The rows come from 4 hidden closed curves, with some noise, and rows from the same curve form a group. Each curve winds through 8 dimensions. The rows are also pushed far along 4 directions, which tell nothing about the answers.
In the rows, zero is written as 128.
Known rows, each followed by its group:
[116 158 118 131 140 104 143 122 184 124 111 154  95  84  88 125 143 173
 138 133 137]
beko
[137 119 179 141 158 139 117 115  76 202 143 179 132 215 167 131  88 207
 141 174  99]
nolu
[196 195 127  74 184 108 141  97 130 100  95 186 150  63  84 147  91 108
 105 143 182]
Pugo
[201 114 138 114 147 167 124 113  94 158 130 149 178 143 132 129  78 102
  94 171 138]
Pugo
[107 108 118 140 128 136 105 155 137 143 150  89 160 129 112 131 168  57
 141 111 113]
Pugo
[165 165 149 126 184 177 111 177 125 151 106 139 109  76 130 157 103 101
 148  93 130]
beko
[ 89 109 100 131  64  93 154  50 128  92 126 114 109 149 123  82 118 143
 114 148 125]
goso
[100 174 144 143 163  58 179  63 141 138 112 177  48 122 116  98 107 205
 147 152 144]
nolu
[ 83 140 103 122  87  55 152  46 142  57 107 101  86 128 143  96 165 176
 142 119 149]
nolu
[108 109 132 116 104 156  94 190 117 132 116  89 148 144 158 170 154  77
 116  86 133]
nolu
[154 126 136 121 134 154 111 192 152 107  99 117 148  76 119 172 161  70
 114  89 131]
beko
[177 130 163 128 160 202 114 181 112 185 127 147 128 135 164 159 103 143
 112 130 155]
nolu
[126 133 143 129 142 108 151 119 156 109  99 156 112 105 104 125 134 138
 108 128 120]
beko
[ 96 143 129 102 104 144  91 167 174 124 121 119 143  98  87 168 154  72
 125 108 158]
nolu
[127 148  96 117 114 126 140  84 166  93  96 122 116  65  77  99 118  98
 118 116 129]
nolu
[107 136  96 124  89 101 138  83 120 110 136 138 122 117 101 103  98 133
 137 141 115]
beko
[161  94  99 124  95 139 112 131 114 121 158 116 201 133 106 136 157  88
 142 135  87]
goso
[112 129 129 128 101 127 139  86 145 115 116 108  95 134 142 115 142 142
 121 137 162]
nolu
[209 109  84  98 102 128 138  74  79  95 178 146 211 144 103 110 110 112
 123 173 110]
goso
[ 49 126 141 136 102 142 101 189 190 147 102 110  94 110 113 157 154 107
 112  96 146]
Pugo
[157 114  86 126 118 112 135  60  94 106 170 117 184 138 106  80 121 105
 142 153 102]
Pugo
[125 153 166 148 181 133 137 113 149 147 102 169  88 113 127 109 123 196
 139 130 121]
nolu
[123 111 146 127 128 150  94 194 123  97 156 115 164 123 133 144 125  98
 122 114 117]
Pugo
[140 122 134 140 139 111 152 119 108 147 153 129 108 171 144 126 141 143
 153 140 111]
goso
[ 73 141 166 144 157 140 109 208 183 129 108  88  74 106 145 164 178  96
 135  76 160]
goso
[150 197 118  93 169 137 125 102 159 106 108 154 117  48  74 123  98 104
 131 116 172]
Pugo
[ 99 123 101 122  99  69 152  95 130  60 126  93 110 140 144 106 164 145
 125 115 144]
Pugo
[142  88 117 114  94 176 104 179 114 110 146  88 179 139 148 151 145  63
  96 108 138]
goso
[157 146 143 136 166 175 132 180 158 142 110 146 101  75 116 144 123 130
 125 108 129]
nolu
[172 111 120 126 145 188 114 157 143 145 121 120 160 116 115 130 129  98
 110 125 114]
beko
[136  84  94 142 103 121 131 140 127 128 166  97 159 159 133 117 152 137
 130 149 106]
beko
[138 102 141 125 127 178  96 184 137 147 124  91 162 129 141 156 142  60
 101 112 147]
Pugo
[166 112 133 127 146 141 115 149 106  93 149 126 189 110 113 124 128  70
 133 115  89]
Pugo
[206 159 176 103 205 188  87 190 111 175 117 175 188 101 118 185 100  83
 118 131 147]
goso
[143 114 150 139 163 129 125 144  98 158 157 131 139 175 153 124  95 136
 125 161 126]
goso
[151 105 147 152 136 160 129 152 104 173 125 124 109 174 190 135 137 204
 139 134 106]
beko
[ 66 133 132 154 117  63 153 118 168 118 104 123  67 121 116 125 160 151
 152 121 107]
beko
[143  92 141 153 130 109 135 110 101 125 154 113 143 188 162 112 147 163
 149 160  91]
goso
[160 118 133 138 153 116 148  61 108 190 133 156 126 195 138 103 104 196
 133 197 116]
beko
[127 117 128 140 131 162 108 178 118 128 131  79 125 119 150 144 137  69
 145  86 110]
beko
[137 111 123 138 133  91 160  89  78 144 132 145 131 181 161 107 124 172
 128 144 103]
Pugo
[ 99 125 163 150 138  87 128 107 107 138 107 142 122 145 151 128 139 151
 146 126 103]
goso
[102 169 180 146 187 136 135 160 169 179 121 169  60 116 142 145 135 205
 139 130 175]
nolu
[174 141 137 119 140 121 113  64  94 147 127 175 178 131 127 124 106 177
 141 174 131]
goso
[130 111 120 111 102 123 130 110  95 130 122 129 161 152 138 131 111  99
  96 132 132]
nolu
[ 70 138 147 149 132 107 139 170 171 139 120 110  57 130 129 156 194 132
 161  86 124]
goso
[ 97 115 149 150 132 159 122 164 116 218 137 148  98 183 171 136 104 203
 123 145 130]
nolu
[111 145 152 141 142 128 125 135 117 204 122 156  87 154 152 150 103 192
 150 149 141]
beko
[152 123 132 113 116 139 104 103 136  95  99 126 180  92 100 131 131  77
 113 130 119]
goso
[157 124 142 146 163 136 146 145 114 143 149 131 110 150 154 125 129 154
 146 138 116]
goso
[170 154 105  97 141 104 140  91  84 121 117 164 160 116 104 124  74 104
 120 138 116]
nolu
[127  75 134 157 113 102 136 132 101 136 152  99 155 194 182 127 174 153
 128 146 117]
Pugo
[ 92 141  76 104  70 114 117  65 170  81 116  89 124  98  87 107 154 106
 135 119 149]
beko
[154 102 107 115  86 125 130  68 107  91 130 128 185 128 111 102 123 103
 109 147 111]
Pugo
[ 78  96 147 165 124 138 121 199 122 178 136 116 102 169 152 142 129 128
 136 109  81]
beko
[ 98 161 160 154 180 129 133 125 153 192 106 154  77 114 128 131 145 167
 163 113 132]
Pugo

New rows. What belongs after each?
[202 142 107 103 144 135 143  98 109  87 154 155 167 105 106 109  93 139
 115 159 140]
goso
[105 140 180 150 171 133 116 206 153 168 117 164  92 135 138 166 145 186
 144 116 109]
goso
[161 101 118 140 124 128 124  91  93 137 160 140 171 161 141  93  89 179
 125 185 111]
goso
[122 122 114 122 110  79 128  87 114  53 127  82 163 108 132 120 177  61
 140 103 135]
goso
[169  81 123 141 106 116 150  72  58 115 149 113 164 190 170  97 120 126
 127 155  89]
goso
[128 160 129 127 151 132 122 134 155 100 103 104  92  75 123 134 149 106
 155  88 137]
beko
[ 92 125 137 149 150 138 119 181 115 178 111 116  95 152 169 142 124 153
 138  96 109]
nolu
[103 155 132 115 132 119 120 170 173 121 118 127 114  90  89 170 182  72
 146  88 133]
goso
[ 80 124 126 125  86  84 132 110 119 109 118  93  93 168 154 141 150 124
 147 117 125]
nolu
[192 119 152 118 157 173 130 156  92 155 138 164 170 134 151 144  98 129
  93 143 150]
nolu
[154 142 132 125 135 158 118 162 152 118  97 126 119  84 131 154 150 136
 132  98 134]
beko
[116 131 138 114 146 135 110 207 137 128 117 105 141 121 145 174 163  84
 113  83 153]
Pugo
[ 98 166 120 140 143  78 157  30 146 123 119 152  74 111 102  77 128 190
 166 143 129]
Pugo
[117 149 165 149 190 155 109 178 140 208 127 157 112 119 125 151 123 131
 149 118 124]
Pugo
[144 126 126 119 138 157 100 182 128 174 136 126 161 129 122 168 130  98
 128 127 134]
beko
[123 108 103 125  99 119 135 114 141 121 126 129 146 128  99 115 113 109
 104 147 116]
Pugo
[183 132 125 103 128 158 115 135  77 172 151 186 176 154 110 151  60 131
 122 166 104]
nolu
[164 110 160 146 152 158 124 180 101 173 114 137 128 156 178 162 132 157
 128 124 113]
beko
[108 156 131 118 111  88 140  58 117 114 106 127  77 156 157 119 127 187
 154 140 151]
nolu
[ 74  74 123 164 114 110 133 190 122 141 164  73 125 179 159 129 166 100
 127 109 104]
nolu
[ 82  90 128 159 104 129 131 192 149 104 153  75  92 155 168 128 180 155
 132 102 123]
goso
[121 136 124 116 128 115 114 160 167 108 132 122 147  96 102 152 146 104
 113 128 161]
Pugo
[139 147  93  88  93 127 128  46 148  75  98 131 152  77  62 101 105  63
 106 132 135]
beko
[ 89 172 132 119 140  91 135 109 170 121 107 129  86  96  91 134 136 102
 142 118 154]
nolu
[ 99 157 124 125 105 104 144  24 153 129 102 166  95 111 103  92 120 198
 134 158 152]
Pugo
[ 99  92 127 135  90 124 129 133 106  99 130 106 130 162 155 115 130 129
 113 115 101]
Pugo
[ 33  73 124 179  77  85 121 124 113 147 149  64 113 190 179 106 170 136
 149 119 105]
goso
[ 79  86 162 166 143 140 110 217 130 162 153  76 108 190 186 144 157 120
 132 113 121]
goso
[108 146 138 145 145 158 125 156 184 166 100 139  86  81 118 138 152 165
 132 108 150]
Pugo
[134 100  96 116  82 130 134 119  90 122 129 112 148 152 151 125 111 121
 105 128 120]
nolu
[ 83  84 146 151 108 126 130 200 109 149 170  84 105 215 189 154 177 130
 135 110 121]
goso
[123 154 152 115 148 109 110 125 165  98 111 151 148  71  77 146 142  82
 130 122 137]
Pugo
[154  77  82 134  88 138 119 131 112 121 174  76 180 162 143 115 150 115
 126 151 118]
beko
[117 121 141 127 102 145 110 138 118 160 148 130 119 180 150 149 122 166
 146 152 130]
nolu
[157 109 170 135 152 141 114 125  81 171 140 133 153 197 180 143 120 148
 129 163 133]
goso
[138 119 113 130 143 137 119 162 148  96 129 105 150 103  96 124 154  77
 135  94  82]
beko
[ 77 103 157 157 121 136  95 172 137 136 147 112 142 139 142 141 178 117
 152 100  99]
Pugo
[148 192 111  87 147  78 155  21 116 115 100 198 127  96  82 108  94 161
 131 150 157]
Pugo
[ 70  98 108 141  88 111 130  86 151 144 133  91 110 187 130  99 150 150
 131 147 116]
beko
[145 120 111  98  91  96 126  90  86  97 136 110 167 163 133 138 119  77
 127 142 128]
nolu
[144 153 149 112 155 110 117  92 131 128 115 152 145 119 107 138 122 109
 136 151 145]
goso
[100 180 166 139 165 140 118 170 151 210  97 175  57 112 138 171 105 195
 151 125 155]
beko
[146 125 118 123 120 142 111 103 147  82 131  97 151 110 113 112 154  99
 142 126 124]
nolu
[146 164 141 130 146 124 142  61 135 138 107 154  78 122 115 108 100 174
 157 156 121]
nolu
[ 85  75 127 167 108  92 142  92 100 138 154  58 116 221 181  93 162 115
 145 144 105]
Pugo
[151 141 135 138 158 112 148 126 139 154 121 171 121 110  99 126 101 145
 127 156 116]
beko
[139  99 123 135 121 179  96 199  98 133 142  78 159 128 147 147 123  31
 133  89  99]
beko
[209 135 120  82 127 122 128  81  50 125 146 160 202 162 127 143  70  87
 115 169 131]
nolu
[103 163 162 126 138 112 122 124 162 113 119 160  87 115 114 144 152 177
 155 129 135]
nolu
[ 76  79 135 144  72 103 134 124  91 125 150  86 123 203 186 124 134 122
 118 135 124]
beko
[146 106 135 132 126 131 129 120  86 154 163 168 163 181 146 116 103 190
 117 170 113]
nolu
[144  56 112 136  97 133 128 164 109  93 157  86 199 162 136 122 156  65
  91 128  90]
beko
[133 167 113  86 136 104 137  65 139  81 134 165 148  94  67 100  95 108
 106 148 159]
beko
[161 160  95 101 123 136 137  43 130 135 128 160 135 105  84  95  74 148
 124 171 152]
beko
[ 93 132 114 140 123  96 144 101 174  76 105  91  88  92  95 101 158  88
 141 100 108]
beko
[ 97  75 109 150  78 118 137 138 135  97 130  89 133 148 140 111 151 119
 110 118  91]
Pugo
[ 67 182 186 144 190 130 118 164 180 170  89 147  48  95 123 154 141 135
 155  92 150]
Pugo
[119 150 150 145 150 155 119 144  97 170 122 130  76 144 173 135 105 172
 166 108 116]
beko
[ 88  91 147 160 132 147 114 200 141 155 165  81 120 171 176 140 180 138
 132 117 146]
nolu
[156 130 112 123 125 125 120 135 103 156 149 153 156 140 128 142 110 157
 142 151 119]
beko
[175 125 107 121 126 115 133  82 122 137 135 122 151 140 128 122 133 143
 137 168 138]
beko
[187 192 134  98 203 139 122 128 145 113 114 168 138  70  92 140 124 136
 144 119 149]
beko
[166 181  94  98 144 102 144   4 121 100 133 168 149  79  67  77  99 133
 149 157 145]
Pugo
[144 105 123 128 122 127 143 130 122  98 145 131 151 127 123 111 117 118
  97 141 129]
beko
[107 150 159 145 172 167 117 171 157 209 113 137  78 127 147 149 122 159
 132 123 164]
Pugo
[122 105 130 127 126 143 100 163 109  89 153  76 165 138 142 129 147  45
 131  94 110]
Pugo
[126 154 161 132 154 154 116 111 146 186  86 171 102 108 119 140 103 153
 132 141 135]
goso
[140 123 154 153 174 166 132 201 106 213 152 160 107 163 146 150 101 154
 140 134  99]
goso
[183  89 127 122 125 170 115 155 106 136 133 116 193 139 134 139 108  68
  91 145 119]
Pugo
[ 87 150 134 133 135 109 145 122 132 151 113 164  77 134 132 119 109 198
 129 122 125]
Pugo
[ 99 149 126 114 107 127 135  81 158 111  87 140  97 103  96 113 118 121
 116 120 129]
beko
[156  90 114 130  99 115 141 106 102  97 134 101 162 148 145 118 134  96
 110 143 117]
beko
[184 106  87 115 134 133 133 163  99 113 149 121 193 126 126 133 135  96
 109 119 112]
Pugo
[ 48 160 133 138 118  99 143 135 178 116  89 148  48  98 113 125 142 186
 134  90 127]
Pugo
[175 132 121 118 148 178 121 135 147 134 108 135 149  95 101 127 117 104
 107 125 124]
beko
[123 164 151 120 180 124 130 157 134 199 106 171 105 129 131 163 119 154
 125 129 163]
Pugo
